The same things were measured in two ways. Each way mixes the same 11 hidden numbers, adds some noise and spreads widely along 7 directions of its own, which tell nothing about the thing.
In the rows, 128 means zero.
Some things both ways: the first way, then the second way.
[138 189 140 131 117 121 140 169  94 125  65  36  96 153 130 113 154 103
 145]
[114  91 110 133 146 140 122 133 156 151 146 136 140 132 128 121  82 124
 127 153 117 111 103 156  90]

[170 172  84 116  63 129 125 161  71 123 121  93  89  85 155 128 111 156
  56]
[175 176 109  79 136  89 161 149 134 167 132 147 142 120 123 126 140 123
 129 130 120 138 165 113 151]

[173 136 123  84 132  91  90 106 106 129 132 142 102  85 149 155  91 135
  91]
[105 123 152 141 111 148 118 104 162  88 133  92 145 131 139 139  88  71
 141 137 118 176 122 164 113]

[125 124 135 109 158  96  90 105 154  91 136 160 140 138 102 126 146  75
 132]
[111  80  96 149 143 130 137 149 149 167 154  91 121 128 112 115 171 177
  74 145 154  21 141 106 111]

[128  51 193 105 123 135 110  80 149 148  89  96 125 147 102 175  79 126
 179]
[123 134 162 124 138 118 133 134 103 109 116 130 114 135 111 128 147 134
 161 125 103 174 133 121 104]

[ 79  74  91 167 131 166 165 123 138  83 176 143 110 154 103 128 107  83
 158]
[125  87 134  90 118 119 106 111 142 141 126 110 114 161 171  99 101 115
 107 146 102 175 141 154 103]

[ 97 116 102 166 115 146 177 201 194  60 160 176 136 191 109 118 136 133
 173]
[127 130 113 144 118 163  83 136 150 128 116 149 160 111 159 109 137 156
 115  98 166 126 126 121 178]

[128 113 156 119  96 134  88 112 158 136 136 126 123 105 119 162 102 147
 101]
[182 152 150  67 132 145 123 136 139  98  94 144 152 122 133 138 143 110
 164  89 138 194 135 133 190]

[ 99 162  88 208 101 191  93 196  74 204 105  91 165 164 139 113 169 171
 107]
[124 102 151 104 138 122 128 147 129 139 139 106 128 154 141 104 150 140
 145 148 105 124 126 107  91]

[ 61  78 103 179 129 155 177 120 124 108 158 126 149 165 125 117 141 128
 171]
[110 115 154 156 139 131 150 148  81 105 111 120 118 123 117 132 133 164
 150 151 110 130  92  97 106]

[137 193 120 145 116 123 100 159 142 144 143 129 165 136 139 119 121 106
  63]
[ 83 146 110 193  99 135 134  99 124 121 103  97 120 105 137 147 120 136
 102 132 151  57 110 107 118]

[115 166 111 163 215 103  95 113 111 159 161 111 114 101  84 160  98  76
 143]
[143  89 156 118 142 166  87 174 154 146 122 151 154 143 136 109 142 147
 161 108 141 148 134 145  95]

[140 157 139 104 125 182  93 125 158 171 139 131 103 112  97 171 101 131
  93]
[108 115 168 132 105 163 100 133 107  91 108 148 130 146 175 112 117 146
 146 104 154 223 113 132 173]

[107 136 135 154 176 137 106  98 129 147 153  88 105 120 126 180 121  72
 139]
[ 92  99 119 144 132 142 105 119 154 136 123 116 142 111 136 103 159 153
 118 123 126  88 118 109 117]

[184 114 156  66 100 196 108 125 194 138 132 187 105 170 122 159 100 134
  88]
[ 57  82 110 169 136 173 100  98 177  88 116 123 148 124 163 138 143 159
  94 132 164  87  77 140 147]

[146 143 164  93  64 213 117 130 218 156 123 169  87 108  84 167 106  99
  49]
[108 160  98 104 123 108 123  99 151 124 129 111 114 126 146 123 131 119
  85 152 126 122 149 143 135]

[ 98 106 116 130  91 124 154 135 116 102 105  94  96 116 125 135 114 124
 151]
[124 171 127 111 105  96 170 100 105 105 137 121 109 117 114 135 106  79
 107 141 115 191 157 142 162]

[142  84 172 112 124  98  89 107 131 119 111  84 124 115 138 154 119 125
 154]
[ 90 138 104  90 150 107 150 108 165 152 131 114 119 126 110 125 169 124
 124 151 115  71 132 121  95]

[124  97 135 162 123  58 148 165  98  62 133  85 113 130 137 112 137 152
 180]
[172 123 158 115 125 138 136 137 137 119 135 132 134 129 127 145  82  99
 173 110 151 187 111 155 136]

[125  76 123 134 100 124 152 115  90 103 124  66  97 157 111 150 139 146
 164]
[108 137 102 125 135  64 142 101 140 174 170  81 115 145 142  97 127 106
  71 163 115 132 155 117 107]

[125 135  97 195  99 136 123 175  57 144  97  47 139 147 133  90 175 146
 145]
[191 145 131  91 150 114 136 123 155  81 143 151 135 132 124 164 128 123
 159 107 104 125 127 138 148]

[122 156  98 196 109 211 147 182 107 202 137  63 121 167 121 146 139 129
 117]
[105 155 138 124 124 110 149 107 119  97 109 160 111 108 137 146 144 134
 127 137 146 177 114 140 116]

[149  88 165 106  92 140 117 116 138 118 104 101 115 109 144 145 124 123
 123]
[ 70 152 129 121 137  99 193 105  99 128 119 113  79 107  74 149 152 120
 121 178 140 124 116 139  80]

[ 68 104 119 109 175 115 149  99 184  79 164 187  87 122  74 160 119  70
 168]
[ 95 160 102 139 143 113 141  80 203  78 173 104 150 118 119 162 105  79
 119 150  98  97 119 165 112]

[ 77 200  72 147 168 175  83 195 140 160 102 148 203 188  71 119 203  73
 122]
[117  98 134 120 158 133 136 158 139 139 136 149 131 110  97 108 178 140
 116 165 148  99 112 131  69]

[196 190 135  90 133 101 110 150 100 159 114  84 131 137 142 143 155 122
  82]
[131 164 122 207  83  95 124  93 108  95 157  92 117 101 159 134  84 142
  91 108 107 146 152 113 164]

[ 72 152 136 100 162 149 131 122 183 115 108 155 109 134  47 151  99  65
 153]
[108 138 135 123 145 117 149 116 126 116 138 151 109 134  92 149 105  89
 137 149 126 183 127 174  95]

[116 136 139  43 150 135  72 114 168 108 116 184 218 122  72 123 127  81
  91]
[121 106  99 110 145 123 132 114 103 143 100 145 108 126 114 112 146 117
  79 142 156 111 117 121 151]

[116 121 161 154 228  86 113 100  95 176 152  78 120  82 104 155 123  61
 157]
[198  98 122 101 122 140  98 109 168  69 141 149 143 120 145 144  96 117
 120  83 104 150 137 162 192]

[144 157  88 108  85 161  82 139 126 115 118 155  91  83 142 134  65 120
  69]
[102 152 150 133  87 142 150 105 105  90 121 135 108 129 129 150 134 111
 139  97 152 162 139 133 176]

[155 131 120 118 173 133 133 135  83 145 168 121 123 123 118 157 102 133
 107]
[124 136 132 181 117  92 131 100 119 123 153 131 116 133 158 137  90 132
 131 107 125 148 107 115 127]

Other things, the second way, with their names:
<54>: [132 120 142 107 128 113 162 138 114 151 124 123 118 121  94 127 161 131
 139 122 130 132 144 112 119]
<331>: [ 98 162 145 147 129 123 143 121 133  84 146 129 129 138 128 156  83 101
 146 168  98 170 121 165  82]
<439>: [172 150 109 147 128 119 139 127 124  91 165 148 131 112 125 149 137 147
  98  93 168 119 136 116 220]
<126>: [122 137 122 161 151 108 161 158 146 155 141 121 152 103 109 132 187 167
 113 141 170  86 127  92 103]
<259>: [139 141 123 123 125 113 184 140  97 131 120 147  82  95  54 161 195 162
 109 114 151  93 175 121 134]
<86>: [129  90 147 164 123 152 112 162 120 130 129 161 135 152 174 128  99 169
 150 124 153 118  86 119 106]
<401>: [ 86 167  99 147 139 130 157  67 212  73 155 145 157  90  96 183 161  73
 124  97 176  72  96 147 159]
<89>: [121  59 131 114 117 151 103 174 109 203 121 104 105 155 142  75 140 186
 104 135 136 122 170 121 113]
<285>: [161 168 118 187 149 126 125 125 138  88 160 149 145 111 107 175 119 143
 160  82 135  71 110 108 156]
<509>: [101  94 118 140 149 143 162 171 107 154 137 119 120 141 104 126 138 167
 114 178 136  74 113 118  99]
<220>: [129 125 143 104 159 121 165 173 102 173  89 126 136 118 102 117 181 173
 151 155 136 125 122  89  88]
<282>: [145  96 140 128 113 132 104 120 145 115 134 143 125 119 169 112 120 139
 133 109 161 125  98 128 129]
<309>: [132 129 157  84 145 130 121 119 181  69 136 126 153 116 135 132 106  78
 176 168  85 155  89 171  60]
<142>: [183 152 121 113 134 110 115 118 183 110 143 141 155 107 142 141 116 109
 142 101 129 128 130 139 136]
<414>: [ 77 134 112 168 143 155 124  69 171  45 136 126 130 130 125 192  83  95
 139 126 127  82  68 165 132]
<413>: [169 177 138 103 114  99 147 107 137 125 117 130 129 104 115 145 101  74
 161 107 126 166 139 135 135]
<418>: [125 139 111 127 148  93 195 139 116 155 131 158 137  87  79 137 184 136
  96 137 176 135 126 106 151]
<97>: [101 158 128  99 105  93 159  99  90 129 115 124  68 126 106 131 129 107
 105 151 108 163 170 148 110]
<242>: [100 138 150 156 116 133 121 136 137 121 131 120 127 134 149 132  98 130
 152 154 119 147 123 149  57]
<305>: [ 91 129 136 167  90 133 115  95 102  79 119 129  98 114 161 131 121 158
 106 114 131 151 124 125 153]
<313>: [133 204  94 152 114 114 131  94 128  97 117 144 130  94 106 157 147 114
  86  80 143 153 178 126 223]
<307>: [128 137 152 122 117 109 161 171 104 174 128 101 121 111 106 104 150 147
 158 147 116 117 155  96  69]
<293>: [136  97 134 101 152 109 125 149 132 181 145 117 126 159 148  96  98 129
 153 156 110 130 109 121  74]
<351>: [ 96 127 149 163 131 112 144 177  65 190 130 120  89 148 113 103 140 188
 151 157 112  94 143  88  43]
<178>: [193 133 110  87 146 144 142 146 143 102 121 206 157  95  88 150 149  98
 124  98 167 129 121 141 192]
<373>: [154 163  83  90 148  97 126 121 156 164 132 151 128 122 120 123 194 158
  99  93 125  82 181 101 171]
<515>: [204  93 131  70 144 142  74 158 179 142 125 125 168 166 186  98 123 136
 137 111 110 131 143 128 142]
<324>: [133 104 125 154 129 135 160 145 128 142 141 127 131 123 109 144 161 148
 118 100 175  85 127  98 166]
<35>: [160 137 149 102 114 135 127 150 115 116 118 158 113 141 151 140 113 148
 154 123 127 150 139 142 116]
<206>: [108 135 121 170 134 155  98 151 151 119 122 132 166 134 164 127 133 176
 134 129 114  72 117 100 121]
<332>: [137 176 145 137 138  97 130  92 125  82 114 115 101 115  96 167 105 103
 175 133  66 124 125 140  59]
<73>: [143 164 139 128 150  85 139 133  96 141 124 131 112 138 123 136 135 171
 162 119  75 147 142  93 113]
<317>: [138 163  89  97 161 100 138 109 210 135 170 114 149 133 112 149 163 124
 133 107  90  60 164 129 136]
<422>: [212 147 148  58 119  95 121 135 126 136 115 153 112 121 122 117 120 103
 144 107 105 217 177 156 123]
<365>: [161 134 123 171 124 118 123 129  90 103 123 148 111 101 122 140 122 164
 115 111 133 103 119 103 143]
<112>: [157 108 151 162  86 138  91 137 108 127 143  89 111 132 146 104  95 136
 130 102 113 132 164 123 123]
<505>: [158 173 115  76 157  70 203 134 144 154 129 130 125  94  65 155 166 103
 109 157 141 173 168 150 114]
<355>: [126 144 117 135 144 113 164 131  91 108 144 157  90 147 111 161 160 175
 111 113 150 111 135 112 179]
<516>: [ 98  98  69 122 166 116 122 106 181 138 174 113 119 139 132 124 157 163
  65 147 120  22 130 131 132]
<21>: [121 167  99 112 117 112 114  80 165 117 110 119 126  99 133 135  89  87
 109 144 114 134 135 166 116]
<470>: [ 58 173 105 148 108 130 177  66 133  69 123 134  97  88  97 176 166 111
  98 113 182  89 114 134 185]
<28>: [127 118 141  92 110 134 131 138 132 110 126 126 124 112 133 106 148 139
 122 140 119 146 146 139 128]
<427>: [ 84  96 170 169 109 144 133 148  72 148 121 136  95 153 160 114 146 198
 145 107 172 160 113  92 134]
<398>: [170 137 128 105 128 150 124 166 157 146 100 179 162 129 150 142 135 140
 145 116 164 136 135 139 125]

Some of these things the first way, each followed by its name:
[146  81 174  93 134  86  79 109 146 128 123 123 167 141  82 143 116 125
 140]
<515>
[121 166  96 104 132 132 127 163 193  83 142 189 137 165  80 122 132  82
 122]
<242>
[ 99 180 148 107 134 110  94 120 130 148  79  88 141 130  92 115 155  92
 127]
<509>
[138 144 189  94 134 123  89 108 158 165  79 102 134 116  87 156  87  94
 121]
<351>
[119 103 150 123  90 128  95 123 123 113  81  92 117 152 139 143 100 124
 145]
<54>
[147 169  99 101 166 110 103 147 114 118 156 153 140  86  92 127 176 118
  91]
<439>
[103 152  66 145  87 144 114 172 124  94 138 141 193 205 144  92 177 157
 115]
<220>
[ 79 168 110 182 162 108 133 146 108 118 111  42 185 170  80  95 195  53
 174]
<365>
[134 131 108 107 166  80 110 123  77  84 159 112 141  85 123 125 149 125
 121]
<293>
[143 171  71 127 164 145  91 153 106 133 175 190  88  73 139 170  91 126
  64]
<401>
[164 124 184  42 170  59 105 107 144 163  91 117 141 113  84 152 103 120
 154]
<331>
[100  81 130 221 157 106 148 159 109 133 171  90 118 102 166 140 111 142
 183]
<470>
[ 82 121 110 186  78 167 171 146 150  84 177 150  62  90 134 157  77 112
  85]
<413>
[138 149 155 104 127 134  77 115 152 148 104  89 129 138  92 158 112  99
 124]
<373>
[157 120 142 173 168 159 134 116  81 187 148  82  81  87 132 149 143 118
 122]
<516>
[101 139 133 130 132 128 117 117 129 119 120  73 162 182 100 122 159 124
 164]
<73>
[ 88 154 110 183 150 152 121 197 141 147 135 128 175 154  93 118 147  91
 127]
<422>
[144  72 137 146  80 161 141 166 142 121 107 120 101 135 163 139 121 129
 139]
<28>
[142 158 175 156 150 144  98 145 141 190 121 113 115 113 129 148 105 117
 106]
<89>
[149 163  93 101  83 118 128 136 144  74 106 116 119 155 115 118 126 126
 127]
<313>
[ 91 144  97 147 162 134 138 129  86 152 155  88 109 138 119 168 125 117
 133]
<418>
[184  87 152 134  99 183 122 190 131 142 131 143 122 136 143 152 109 141
  89]
<282>
